The rows are grouped in 4 ways, from coarse to fine. Each group lies inside one group of the grouping before and may be the whole of it. The rows also spread widely along 14 directions, which tell nothing about the answers.
Some rows, each with its group in each grouping after it:
[-0.42  2.12  1.95 -0.15 -0.54 -0.96  1.23 -2.28 -0.12 -0.25  1.61  2.38
 -0.56  0.19 -2.51  0.06  0.53  0.31 -1.49  0.61 -1.60  1.68 -0.09  1.98
  0.17  1.67]  J500 J124 Vuni J836
[-1.24  0.33  0.73 -0.77  2.78 -0.38  0.08  3.12 -1.32  1.96 -0.47  0.21
  0.25  0.06 -0.91 -0.82 -0.81 -0.39  1.68  0.54 -2.38  0.87 -0.63  0.56
  0.09 -0.92]  J310 J873 vepug J588
[-0.66  0.09  1.97 -0.26  0.04 -1.55  1.53  0.43  3.02  2.31  1.48 -1.05
 -1.00  1.54 -1.66 -0.97 -1.35 -1.27 -0.64 -0.49  0.76  0.94 -0.30 -1.02
 -1.63 -0.25]  J310 J929 tila J671
[-1.50 -1.41  0.02 -1.30 -0.91  1.47 -2.13  0.57 -0.59  3.70 -1.13 -1.62
 -1.10 -0.27 -2.62  0.79 -1.02  0.45  0.89  1.55  0.08  0.36 -0.83 -0.18
 -0.44  0.62]  J310 J929 tila J637
[-0.76 -0.58 -1.31  0.54 -0.24 -0.83 -1.58 -0.04  0.82 -0.62 -1.41  0.15
 -0.57  1.25 -0.55  0.61 -0.13  1.53 -0.60 -0.47 -0.66 -1.74 -0.63 -1.80
  2.81 -0.66]  J500 J858 zafo J541
[-1.11 -0.98 -0.65 -1.15  0.12 -1.40  1.05  0.51  1.31 -1.52 -2.80  1.12
  1.86  1.64  0.39  1.92 -0.79 -2.14 -0.95 -1.91  1.67 -1.83  1.13 -1.19
  1.13 -1.05]  J310 J477 Git J695
[-2.05 -0.78  0.44 -0.79  1.34  1.73  0.32 -0.01 -0.41  0.25  0.46 -0.08
  0.54  0.10 -1.58  0.55  0.38 -0.15  0.04  0.59  0.53  1.40  1.00  1.60
 -0.19  0.68]  J310 J477 Lugor J998
[ 0.10 -0.58  0.51  1.72  1.34  0.47  0.52  2.86 -1.06 -2.10  1.51  0.72
 -1.01 -0.53  2.05  0.52  0.13 -0.04  0.81  0.07 -0.05  1.44 -1.05  2.43
  2.90 -1.48]  J310 J873 tesa J733
[-0.57 -1.22  1.19 -1.73  1.09 -1.60 -0.10  1.86 -0.04  3.60 -2.12 -0.60
 -0.10  0.47  0.27 -0.50 -2.15 -1.30  1.92 -1.70 -1.59 -0.13 -1.15 -0.71
 -1.71 -1.71]  J500 J858 zafo J912
[-1.25 -1.64 -1.56  0.21  2.37  3.37 -0.97  2.41 -1.74  0.79 -1.75 -0.32
  1.73 -1.04 -1.36  0.15 -0.50 -0.40  0.19  1.19  0.56 -0.45  0.03 -0.54
  0.67  0.36]  J310 J929 lovo J811
[-2.22 -1.61 -1.42 -0.33 -0.39  1.90 -2.41 -2.74 -2.64  2.44 -1.49 -1.20
  0.29 -0.33 -1.21  0.16  1.99  2.27  1.71 -0.48  0.15 -1.37  1.64  0.88
  0.27 -0.52]  J310 J477 lelo J92
[-0.74  1.13  0.44 -0.60  2.22  0.39 -0.08  1.69 -0.90  0.62  0.74  0.83
  0.68 -0.09 -0.13 -0.79  0.27 -0.92  1.15  0.93 -1.62  0.09  1.10  1.42
  1.51 -0.67]  J310 J477 Lugor J120
[-0.02 -1.45  0.53  0.98 -0.20 -0.28 -0.57  0.39 -0.18  2.73  0.65 -1.87
 -0.26  0.44  1.93 -0.88 -0.92 -0.84  1.13 -1.53  0.99 -1.43 -0.28 -1.30
  1.09 -2.04]  J500 J858 didig J517
[ 0.82 -0.89 -0.09  1.86 -0.08  0.51 -1.85  0.22 -0.18  1.66 -1.05 -0.22
 -0.84 -0.60 -0.37 -1.61 -0.70  0.68  0.58 -0.35 -0.89 -1.51 -0.62 -0.85
  0.44 -0.57]  J500 J858 didig J982
[ 1.57  0.18  1.04  1.04  1.00 -0.50  0.26  0.78 -0.39 -0.07 -0.68  1.28
  0.57 -0.54  0.94 -1.59 -0.08 -1.51  1.09 -0.98 -0.29 -1.59  0.98  0.61
  0.42 -1.26]  J310 J873 vepug J738
[-0.26  0.04 -0.80 -1.30  1.11  1.40  0.61 -0.06  1.36 -2.29  0.29 -1.50
  1.05  1.51 -1.28  1.04  0.42  0.97 -2.07  1.29  0.70  1.27 -2.05 -1.45
 -0.16  1.39]  J500 J858 fesan J368
[-2.10  0.41 -1.81  1.34 -0.24  1.65  0.83  1.68  1.08 -1.32  1.20  0.53
  0.02  0.64 -0.71 -0.62  1.94  0.95 -1.23  2.36 -0.41 -0.17  1.79  1.61
  0.76 -0.65]  J310 J477 Git J452
[-1.43 -2.42  0.38  0.61 -1.28 -1.23 -0.17 -1.11  1.13  0.79 -0.73  0.25
 -0.91  1.00 -0.07  1.72 -1.80 -0.27 -1.27 -1.96  2.50  0.13 -0.12 -1.49
  2.34 -0.78]  J310 J873 tesa J733
[ 0.35 -0.52  0.68 -1.12 -2.25  0.75 -0.71  2.57  3.30 -0.17  1.92 -3.23
 -1.37  2.19  0.43  0.96  0.01 -2.12  0.10  2.72  1.81 -1.03 -0.57 -0.58
  1.62 -0.43]  J500 J124 Vuni J836
[ 1.72  1.13  0.55 -0.12  1.77  1.12 -1.33 -0.04  0.54 -0.11  2.55 -1.85
 -0.04  0.72 -0.32 -1.07  0.08 -0.57  0.19  1.89  0.47 -0.28 -0.73 -1.66
  2.81  0.90]  J310 J873 tesa J733
[-1.30  0.48 -0.55  2.33  0.44  0.03  0.31 -1.26  0.21  2.66  0.67  0.82
 -0.60  0.01 -2.79 -2.46 -0.81  1.46 -1.85  0.36 -0.67  0.66  0.33 -1.28
 -0.53  0.57]  J310 J477 Git J695
[-1.03  2.43 -0.12 -3.69  2.12 -1.16  0.25  0.16 -2.99  2.35 -1.34 -1.83
  3.43  1.03 -0.92 -0.58  1.65 -1.02  2.75 -0.72 -1.63 -2.99  1.27 -0.03
 -0.70 -0.97]  J310 J477 Lugor J120
[-1.90  1.47 -1.25 -1.33 -1.21  1.08  0.74 -0.05 -2.82  1.34  0.07  2.13
  0.93 -0.99 -1.19  1.13 -0.04  0.25 -1.53  2.65 -1.03  1.44 -0.14  1.76
  1.16  0.58]  J310 J477 Git J452
[ 0.20  0.09  2.87  0.31  2.11  0.23  0.12  0.64  1.64 -0.96  1.37  0.88
 -0.90  0.39 -1.79  0.28 -0.93 -1.57 -0.35  0.44 -0.08  1.36 -0.21  1.14
  0.82  1.59]  J500 J858 zafo J912
[-1.37 -2.06 -0.67  0.29 -1.32  0.70 -0.65 -0.91  2.64  2.39 -0.01 -1.04
  0.13  1.34 -0.66 -0.17 -1.68 -0.65 -2.05  0.00  1.95 -1.01  0.64 -3.36
  0.86 -0.31]  J500 J858 didig J982
[ 1.89  0.54  1.65 -0.10  1.95  1.72 -1.74 -1.10 -0.51  1.51  1.66 -2.04
 -0.11 -0.33 -1.63 -1.56 -0.57 -0.94  1.00  1.14  1.02 -0.16 -0.51 -0.92
  0.64  1.94]  J310 J477 Lugor J998
[ 2.32 -0.49  1.51 -0.45 -0.10  0.13 -1.30 -1.87 -0.15 -0.26 -1.51  1.44
  0.35 -0.66  0.76 -0.54  0.22 -1.66  1.36 -0.90  0.27 -1.96  1.48  0.81
  0.35 -0.27]  J310 J873 vepug J738
[-0.12 -0.19  0.83  0.35  2.30  0.68  0.92  0.64  1.01 -0.30  1.17 -0.33
  1.59  0.79  0.60 -1.11  0.01 -1.77 -0.04 -0.73  0.46 -0.85  1.21 -0.52
  0.55 -0.56]  J500 J858 didig J982
[ 0.02  1.06  0.29  0.48 -0.82  1.23  1.83  2.39 -2.21 -1.91  0.26  0.27
  0.99 -0.72  0.36  0.44  2.01 -0.82  0.52  1.25 -0.41 -0.64 -0.02  3.87
 -0.47 -0.52]  J500 J124 Vuni J836
[ 0.04 -0.16 -0.52 -0.25 -1.68  0.03 -0.57 -1.99 -0.79 -2.03 -0.27  0.93
 -0.17  0.43  0.87  1.54  1.54  1.08 -0.36 -0.49  0.00 -0.64 -0.16  1.11
  2.30 -0.44]  J500 J124 Vuni J836
[-1.64  0.02  1.70 -1.23  2.34 -0.76  1.93  0.10 -3.47 -0.13 -0.48  1.28
  1.96 -0.29 -0.13  2.30 -0.83 -2.11  0.49 -2.21  1.22  1.19 -0.14  1.98
  1.22  0.12]  J310 J477 Git J695
[-0.54  2.77 -1.08 -2.32 -0.19 -2.26  0.97  0.60 -3.46  1.79 -1.24 -0.55
  2.19  0.58 -0.06 -0.11  0.97  0.40  1.19 -0.19 -2.18 -1.98 -0.94 -0.19
  0.42 -1.54]  J310 J873 tesa J733
[ 0.39 -0.23 -0.61 -1.11  0.52  0.75  0.44  1.39 -1.02 -0.60 -1.44 -3.79
  1.79  1.21 -0.75  0.46  0.96 -0.24  0.65 -0.11  1.40 -1.93 -1.90 -1.42
 -1.42  0.10]  J500 J124 Vuni J836
[-0.20 -0.84  1.87  0.41  1.06  0.66 -1.17 -1.14 -0.37  0.82  0.62  1.82
 -0.86 -0.73 -0.28  0.03 -0.79 -0.40  0.50 -0.53 -0.91  1.17  0.36  1.56
  1.51  0.40]  J500 J858 didig J982
[ 2.34  0.97  0.93  2.34  0.24 -1.21 -2.55 -1.76  1.25 -0.67  0.13  0.26
 -2.43  0.36 -1.52 -1.97  0.51  2.09  0.47 -0.43 -1.97 -1.72 -1.08 -0.82
  1.49  0.57]  J500 J858 zafo J912
[-0.68 -0.73  0.20 -1.97 -0.44  1.13 -0.69 -2.78  0.13  3.11  0.45  1.45
  1.16 -0.17  1.39 -0.51 -0.57 -1.05 -0.02 -0.09 -0.54  0.21  2.23 -0.07
  0.71 -0.79]  J500 J858 fesan J368
[ 0.61  1.30  1.16  1.98 -1.20 -0.21  0.76  1.50 -0.52 -0.91  2.38 -0.72
 -0.45  0.21  0.49  0.37  0.44 -0.88 -0.43  0.69  1.21 -1.08 -0.71  1.33
  2.70 -0.32]  J500 J858 fesan J368

New rows, each followed by its group in each grouping:
[-0.79 -2.50  2.18  1.75  2.67  0.44  1.01 -1.97  1.04  0.23  1.46 -0.22
  0.91  0.68  0.63 -0.49 -0.69 -1.90 -0.18 -3.39  3.55  0.06  2.53 -0.69
  1.18 -0.48]  J310 J873 tesa J733
[-0.99  0.58 -0.68  0.42  1.05 -0.84  1.03  1.33  0.14  1.66  0.08  0.73
  0.64  0.34  0.17 -1.82 -0.75 -0.26 -0.17 -0.30 -1.14 -0.20  0.63 -0.77
  0.34 -1.55]  J310 J477 Lugor J998
[ 0.68  0.16 -1.15  0.28 -2.09  1.05 -0.52 -1.82 -0.62 -0.21 -0.51 -0.03
 -0.32 -0.39  0.68 -1.13  2.34  2.65  0.35  0.34 -1.56 -0.82 -0.17  1.66
 -1.43 -0.88]  J500 J858 fesan J368
[-1.54  0.78 -1.68 -0.12 -2.78 -1.04  1.00 -2.21 -2.25  1.92  0.75 -1.46
 -0.07  0.75 -0.01  0.04  1.42  2.60 -0.79 -0.33  0.55 -0.37 -0.99 -0.05
 -0.03 -1.20]  J310 J477 Git J452
[-0.50 -0.87  1.38  0.40 -2.16 -1.00 -1.63 -1.92  0.72  2.74 -0.59  0.82
 -1.92  0.12 -1.70  0.19 -1.47  0.22 -0.35 -0.51 -0.19 -0.63  0.00 -0.20
  0.97  0.23]  J500 J858 zafo J541
[ 1.05  0.08  2.01  0.33  0.71  0.68 -1.74 -0.11 -0.31  3.25 -0.89 -0.76
  0.28 -0.42 -1.49 -2.60  0.18 -1.98  2.77 -0.22 -1.04 -2.96  2.19  0.64
 -1.26  0.07]  J500 J124 Vuni J836
[ 2.30  0.51  0.50  1.64 -0.59  0.36 -0.29 -0.50  1.36 -2.21  1.21  1.31
 -0.71 -0.05  0.69 -0.17 -0.38 -0.39 -1.79  0.87  0.26 -0.19 -1.10 -0.39
  2.39  0.52]  J500 J858 didig J517
[ 0.52 -1.83  0.52  0.85  0.62  2.69 -0.79  1.98 -0.65  1.21 -0.72  2.18
 -0.39 -2.25  0.61 -0.27 -2.33 -2.24 -0.01  1.38  0.58  1.22  0.48  1.39
  1.00 -0.18]  J310 J477 Lugor J120
[ 0.90 -0.02 -0.12  0.34  0.22  0.78 -0.26 -0.98 -0.38  0.22  0.15 -0.30
  0.27 -0.10  1.01 -1.78  1.38  1.08  0.88 -0.56 -1.41 -0.85  0.04  0.76
 -1.14 -1.10]  J500 J858 didig J982
[-1.33  1.31 -1.90 -2.57 -2.09  0.30  3.01 -0.12 -0.97 -1.34  2.33 -0.99
  1.80  1.25  2.79  1.18  2.33  0.41 -1.05  1.19  0.81  0.66 -0.04  1.47
  0.38 -2.01]  J310 J477 Lugor J998
[-2.74  0.95 -3.15 -0.67 -0.29 -0.39  2.73  0.16 -3.95  3.53 -2.68  1.62
  2.60 -1.19 -1.04 -1.57 -0.26  2.44 -1.36 -0.39 -2.60  0.89 -0.76 -0.30
 -3.27 -1.57]  J310 J477 Lugor J998
[-1.88 -0.52 -0.89  0.81 -0.80 -0.52 -0.15  1.73 -0.26 -1.26 -0.52 -1.13
 -1.57  0.87 -1.33  1.21  0.96  2.33  0.22  0.17 -0.18  0.29 -1.51  1.27
  0.85 -0.72]  J310 J477 Lugor J998
[-0.99 -2.84  1.39  1.91  0.35  0.84 -1.91  0.01 -0.35  2.18  0.22  0.40
 -1.99 -0.69 -0.10  0.29 -1.91  0.05  0.64 -1.10  0.52  1.07 -0.52  0.38
  2.03 -0.45]  J500 J858 didig J982
[ 0.52  1.01 -0.70 -1.96 -0.05 -0.93 -1.43 -0.03 -0.31  0.68 -0.21 -3.08
 -0.09  1.77 -0.05 -0.17  1.21  0.65  1.77  0.39 -0.40 -2.01 -1.13 -1.19
  0.74 -0.67]  J310 J477 Git J452
[-0.32 -1.19 -1.68  0.07  0.15  3.12 -0.19  1.23 -0.93 -2.37 -1.89  0.26
  1.46 -0.60 -0.12  0.75  1.63  0.38 -0.27  1.62  0.60 -1.01  0.73  1.29
 -0.06 -0.17]  J310 J873 vepug J588
[ 0.27 -0.49  0.31 -0.69 -0.34 -2.19  0.56  0.86  1.34 -0.74 -1.52 -0.57
 -1.37  1.28  0.33  0.09  0.33  0.83  0.92 -1.42 -0.75  0.34 -1.76  0.64
 -1.55 -1.59]  J310 J477 lelo J92
[-1.39 -0.21 -0.99  0.72  0.44 -0.61  0.55 -0.33  2.03  0.28 -0.60  0.06
 -0.31  1.16 -1.63 -1.43  0.80  2.18 -0.73 -0.67 -1.19 -0.14  0.47 -0.81
 -1.37 -0.83]  J310 J929 tila J637
[-1.81  2.56 -0.34 -2.52  0.69 -2.62  1.07  0.39 -3.11  0.59  2.11 -2.97
  0.25  1.94  0.14  0.90  1.86  2.25  1.71 -0.45 -1.44  0.70 -2.64  0.56
  1.53 -1.37]  J310 J477 Lugor J998
[ 0.28 -0.78  2.25 -1.06 -0.39 -0.25  0.42  0.77  2.96 -0.24  0.14  1.18
 -0.81  0.70 -0.10  0.44 -1.22 -2.25 -0.32  0.23 -0.28  0.88  0.23  1.29
 -0.54  0.00]  J500 J858 didig J982
[-0.79 -0.09  1.78 -0.10  0.18 -0.75 -0.68 -0.52  0.98  2.36 -0.09 -2.24
 -1.92  0.91 -3.24 -1.39  0.95  1.63  1.90 -0.73 -1.13  0.01 -0.49  0.97
 -3.23  0.17]  J310 J929 tila J671
[ 1.02  0.60 -0.42  2.14 -0.41 -0.46  1.08  2.79 -1.17 -1.62  0.57 -0.38
 -0.34 -0.28  2.97 -1.58  2.18  0.31  2.02 -0.73 -0.55 -2.08  0.42  2.89
  0.50 -3.30]  J310 J477 Lugor J120
[-1.63  0.38 -0.33 -0.28 -1.15 -0.74  0.69 -2.36 -0.90  3.04  1.11  2.43
  0.59 -0.17  0.97 -0.72 -0.43 -0.01 -0.95 -0.42 -0.81  0.45  2.03  0.06
  1.93 -1.56]  J310 J873 tesa J733
[ 1.65 -0.86  1.55 -1.30 -0.72 -1.21  1.56 -0.90 -1.53 -0.34 -0.82  0.84
  0.44 -0.51  2.67  1.46 -1.41 -1.34 -0.05 -2.35  1.16  0.82 -2.32  0.80
 -0.21 -0.97]  J500 J858 zafo J541
[ 1.63  1.99  0.98  0.10 -0.96 -1.00 -0.28  2.35  1.73 -0.29  0.71 -0.21
 -1.48  0.73 -0.88 -0.88 -0.10 -1.41  0.34  2.24 -0.89 -1.16 -0.69  0.76
  0.77  0.19]  J310 J477 Git J452
[ 0.94  1.35  0.81 -1.26 -1.14  0.92  0.89  2.00  2.48  0.55  1.74 -1.17
 -0.45  0.70 -0.76 -1.25  0.29 -1.78 -0.34  3.31 -0.11 -0.01  0.27  1.09
 -1.62  0.07]  J310 J477 Lugor J120
[-1.09  1.02  1.64 -1.19  0.27 -0.32 -1.28 -0.85  0.22  1.75  1.70 -1.12
 -0.30  1.23 -1.52 -0.23  1.06 -0.31  1.45  0.50 -1.30 -1.10  1.08  0.97
  1.33  0.21]  J500 J858 didig J982
[-1.27  0.58 -0.06 -2.55 -1.01 -0.11 -1.36 -0.88  1.24  3.80  0.20 -1.14
  0.05  1.22 -2.00 -0.17 -0.56 -0.60  0.19  1.41 -0.49 -0.82  0.65 -1.78
  0.45  0.07]  J310 J929 tila J671
[-2.91 -0.96  0.21 -0.46 -0.68 -2.76 -1.11  1.63 -0.40  1.24 -1.25 -1.80
 -2.05  1.89 -1.52  2.01 -0.05  1.81  1.68 -1.29 -0.69 -0.36 -1.58  0.34
  1.90 -1.49]  J310 J873 tesa J733
[ 1.92 -0.26 -0.64 -0.20 -3.05  0.40 -1.35 -0.78  0.97  0.09  0.52 -0.21
 -2.39 -0.12 -0.04  0.59 -0.83  1.23 -1.44  2.01  0.51  0.87 -3.13 -0.86
  1.34  0.39]  J310 J929 lovo J811
[ 0.40  0.55  1.24 -1.29  1.85 -0.11 -0.03 -0.41  1.11  0.72  0.01 -0.12
  0.81  0.88 -0.26 -1.78  0.78 -1.57  1.81 -0.49 -1.03 -1.11  2.13  0.92
 -1.42 -0.48]  J310 J477 Git J695
[ 0.61 -0.24  0.17  1.89 -2.78  0.08 -0.15  0.33  0.33  0.37 -1.19  1.75
 -1.41 -0.99 -0.86 -0.17 -0.78  0.50 -1.31  0.72 -0.54 -0.23 -0.96  1.16
 -0.15 -0.02]  J500 J858 fesan J368
[ 1.00 -1.38 -0.74 -0.68  0.79  1.17  0.59  0.07  0.07 -3.27 -1.94  2.30
  1.30 -0.31  2.30  0.99  0.09 -0.76 -0.63 -0.84 -0.10  0.42 -0.23  0.66
  0.63 -0.78]  J500 J124 Vuni J836
[ 0.69 -0.41  0.41 -0.19 -1.36 -1.03  0.92 -1.98 -4.31  0.92 -0.13 -1.42
  1.28 -0.38  2.42  1.45 -0.04 -0.05  0.52 -2.95  2.43 -1.46 -2.02 -0.19
  1.41 -1.35]  J500 J858 zafo J541
[-0.40 -0.42  1.30 -1.42 -1.00 -0.72 -0.68  0.93  1.55  3.72  1.55 -0.16
 -1.81  0.50  0.69 -0.66 -2.09 -1.66  0.87  1.02 -0.53  1.18  0.11  0.02
  1.02 -1.19]  J310 J477 Lugor J998
[-2.33 -0.31 -1.19 -1.65  1.15  1.08  2.09  0.76 -2.43  2.07 -0.68 -0.88
  3.37  0.06  0.28  0.23  0.39 -0.80  0.16 -0.67  0.86 -0.54  1.02 -0.18
 -1.08 -1.37]  J310 J929 tila J637
[ 1.97  1.56 -0.25 -0.59  1.19 -1.00  0.23  0.74 -1.59  0.72 -0.63 -0.01
  1.66 -0.01  1.37 -1.06 -0.82 -1.84  0.80 -0.50 -0.26 -1.88 -0.82 -1.40
  1.21 -0.96]  J310 J477 Git J695
[-0.10  1.79 -0.29 -1.97  0.22  0.73 -0.04 -0.06 -0.30  1.05  0.70 -0.14
  2.00  0.73 -0.10 -0.72  0.93 -1.51  0.22  1.75 -1.15 -1.66  1.45 -0.40
  1.15 -0.13]  J500 J124 Vuni J836
